Each new row is followed by its nearest point in the smallest flat space through zero that holds the last named rows.
In the rows, zero is written as 128.

k_692 (3 x 8):
[[130 133 136 154 134 126 129 119]
 [117  86 139 121 138 111 146 129]
 [105 115  95 105 125 109 163 140]]
New rows:
[108 149 143 133  99 124 128 116]	[130 141 124 136 127 131 126 126]
[121 133 176 121 130 118 114 137]	[137 114 152 127 132 134 112 125]
[131 121 128 126 111  79 149 135]	[115 114 118 128 132 114 150 130]
[131 101 124 140 153 106 129 145]	[121 105 136 134 136 116 141 125]
[136 107 131 134 119 128 113 128]	[132 117 141 126 131 130 121 127]

k_234:
[[150 145 176 124 120 115 139 116]
 [109 148 182 108 117 112 139 150]
 [128 146 145 127 125 125 107 117]]
New rows:
[115 116 119 144 106 188 147 118]	[130 115 107 132 132 133 135 130]
[128 104 103 117 131 106 115 104]	[133 122 107 136 132 135 120 119]
[132 170 139 132 123 103 127 134]	[127 144 154 123 123 122 120 125]
[134 116 151 140 108 141 113 141]	[128 134 139 126 126 125 126 127]

k_804:
[[118 144 127 165 158 119  89 117]
 [110 114 163 150  91 143 123 129]
 [124 109  97 132 118 171 140 105]]
New rows:
[129 102 125 161 109  97 102  94]	[116 129 137 155 128 134 108 121]
[138 155 128 104 111 129 101 135]	[131 132 133 122 130 117 129 135]
[ 97 149  95 112 151 102  96 152]	[135 147 117 128 162 105 114 130]
[139 136 149 107 130 122 142 146]	[135 131 141 108 122 111 140 144]
[123 149  96 106 131 133 140 143]	[139 129 107 108 139 127 141 128]

k_785:
[[113 108 145 111 149 149 139 177]
 [144 122 181  95 125 105 143 167]
 [131  76 156 116 116 156 141 125]]
New rows:
[131 145 118 151 142 140 124  99]	[124 137 105 143 127 131 120 107]
[117 136 116 141 159 118 126 127]	[119 144 111 135 139 128 123 135]
[107 130 133 129 118 128 121 134]	[126 128 127 128 131 130 128 132]

k_839, 3 rows:
[[126 153  78 117 111 160 113 103]
 [148 134 110 119 136 108 115 141]
 [139 116  84 130 101 148 121 146]]
New rows:
[136 117 157 114 126 140 114  79]	[112 142 144 127 135 136 132 103]
[110 129 122 130 147 117 125 145]	[133 127 132 127 134 118 127 133]
[124 139 116 122 123 123 167 131]	[126 127 127 129 125 132 129 127]
[160 126 144 118 177 144 132 119]	[130 138 141 123 144 111 126 122]

k_830, 3 rows:
[[142 129 142 132 153 179 117 139]
 [123 147 135  97 119 153 107 147]
 [114 105 150  91 170 140  93 118]]
New rows:
[117 147  96 123 131 114 154 152]	[128 140 119 131 106 117 137 133]
[156 129 139 148  95 156 160  97]	[145 136 121 161 120 140 149 134]
[139 157 125 116 154 108 129 162]	[126 135 128 120 122 132 124 134]
[152 109 126 156 100 137 147 106]	[141 127 120 161 124 126 150 125]
[144 121 130 127 137 137 124 131]	[132 125 132 131 138 140 126 128]
[128 121 122 118 132 134 145  99]	[127 120 129 132 136 121 130 121]

k_643:
[[125  88 176  77 108 169 125 123]
 [161 116 122 109  93 123 113 120]
 [106 139 169 172 136 129 116 134]]
New rows:
[143 118 145 100 151 152 121  97]	[125 112 139 102 125 145 133 126]
[118 128 119 118 158 131 105  99]	[122 129 123 124 137 131 135 129]
[106 153 151 149 144 133 111  99]	[111 137 151 156 138 129 124 133]
[102 143 128 122 117 158 113 102]	[121 123 141 124 129 137 129 129]
[138  99 148 104 113  98 132  98]	[143 114 135 109 107 134 120 123]

k_29, 3 rows:
[[172 109 144 130 156 121 121 120]
 [176 120 141 149 115 111 163 148]
 [143 136  89 108 133  86 116 122]]
New rows:
[117 100 144 128 131 124 114 127]	[127 123 137 128 138 138 120 122]
[116 129 125 119 138 126 124 138]	[120 130 123 124 129 128 122 125]
[132 130 125 118 132 123 128 124]	[131 128 123 124 132 122 124 126]

k_346:
[[118 101 115 139 137 116 132 131]
 [153 102 101  94 118 153 164 118]
 [115 105  90 127 160 149 131  97]]
New rows:
[142 143 149  92 155 136 133 156]	[140 143 137 116 116 136 131 130]
[130 131 136  99  99 114 173 141]	[152 120 135 109  99 125 152 146]
[114 120 154 119  88 122 123 125]	[136 133 143 127 112 118 131 143]

k_751 (3 x 8):
[[112 152 118 137 149 119 114 133]
 [144 106 119 121 128 126 148 139]
 [130 160 101 110 116 107 109 118]]
New rows:
[111 132 125 132 119 171 129 139]	[122 125 143 136 129 137 126 125]
[132 145 120 146 144 131 120 129]	[118 140 124 135 143 124 121 132]
[126 121 117 115 119 141 124 141]	[134 124 124 123 124 126 132 129]
[119 122 134 146 126 139 124 147]	[121 123 138 139 138 135 130 132]

k_426 (3 x 8):
[[118 117 121 124 111 130 133 152]
 [125 128  85 111 139 152  83 142]
 [165 116 140 150  99 135 115 166]]
New rows:
[140 157 106 143 135 144 159 147]	[129 126 128 129 124 128 128 133]
[108 155 132 138 154 122 100 111]	[128 140 121 123 152 130 116 102]
[111 137 139  95 122 140 140 146]	[108 122 120 119 121 126 139 137]
[136 109 146 107 108  96 134 134]	[126 122 140 133 114 121 146 138]

k_599:
[[196 108 102 164 107  82 105 130]
 [151  92  88 154 110  96  93 112]
 [176 101 132 158 108 105  77 108]]
New rows:
[145 115 133 138 109 144 156 124]	[139 133 131 130 128 125 133 134]
[ 95 142 101 124  96 146 121  99]	[ 95 114 112 122 130 136 120 115]
[110 109 131  97 100 148 152 152]	[107 136 125 117 135 137 144 133]

k_833 (3 x 8):
[[125 141 140 154 198  92 111 118]
 [168 159 126 173 157  94 106 139]
 [162 112 149 129 109 138 122 129]]
New rows:
[150 106 123 129 123  84 143 123]	[142 128 134 135 131 124 123 129]
[143 127 108 107 125 114 145 131]	[127 133 120 127 119 130 131 132]
[ 93 126 140 138 110 130 122 126]	[113 125 124 119 125 133 134 126]

k_178 (3 x 8):
[[126 156 132 110  65 143 103 156]
 [123 153 151 113 116 127 115 135]
 [160 110 150 116 155 132 151 149]]
New rows:
[120 165  94 134 105 124 164 147]	[125 128 113 131 104 134 121 133]
[122  98 146 181 105 123 141 126]	[129 114 109 138 126 130 133 124]
[124 121 116 147 123 188 136 109]	[128 115 105 139 119 133 130 126]
[109 128 151 129 142 129 135 142]	[130 134 144 122 140 124 129 128]

k_958:
[[134 146 121  96 187 147 131 162]
 [ 91 123 106 101 147 129 114 148]
 [183 144 129 146 162 157 120 131]]
New rows:
[120 136 135 128 133 130 124 128]	[126 129 128 125 131 128 129 130]
[111 127 131 129 121 126 112  96]	[118 119 122 136 112 124 119 120]
[122 142 126 143 169 124 136 177]	[131 139 125 109 162 139 131 148]
[ 79 177 104 114 146 102 112  94]	[ 95 121 115 111 129 122 120 137]
[157 132 133 131 122 125 131 110]	[150 132 138 142 122 130 134 119]
[110 146 159 134 101 128 134 156]	[120 129 141 121 117 115 146 126]

k_800, 3 rows:
[[105 130 137 106 138 110 111 119]
 [127 114 131  98 116 110 157 134]
 [194 165 122 130 124 142  90 153]]
New rows:
[128 129  79 143 125 131 128 156]	[142 129 123 143 124 140 134 133]
[168 112 175 141 138 103 127  93]	[133 131 128 124 128 126 124 130]
[129 138 146 101 123 157 129 144]	[140 132 129 117 125 123 126 134]
[123 125 169 123 133 143 125 124]	[120 128 130 126 132 125 123 124]

k_636:
[[163  82 136 119 147  91 154 142]
 [169  79 110 100 163 111 140 100]
 [110 129 122 133 180 114 110 110]]
New rows:
[127 135 152 134 124 149 131 125]	[123 137 130 131 117 135 127 131]
[110 109 124 157 116  97 134 152]	[124 126 146 142 129 107 137 155]
[106 123 112  99 100 142 157 144]	[137 130 128 123  98 141 135 133]
[123 148 102 150 139 130 111 160]	[109 143 134 140 133 126 120 135]
[138 100  97 144 152 103 137 112]	[141 105 122 120 159 111 130 116]
[160 101 138 157 147 154 124 145]	[138 115 131 125 132 118 136 133]
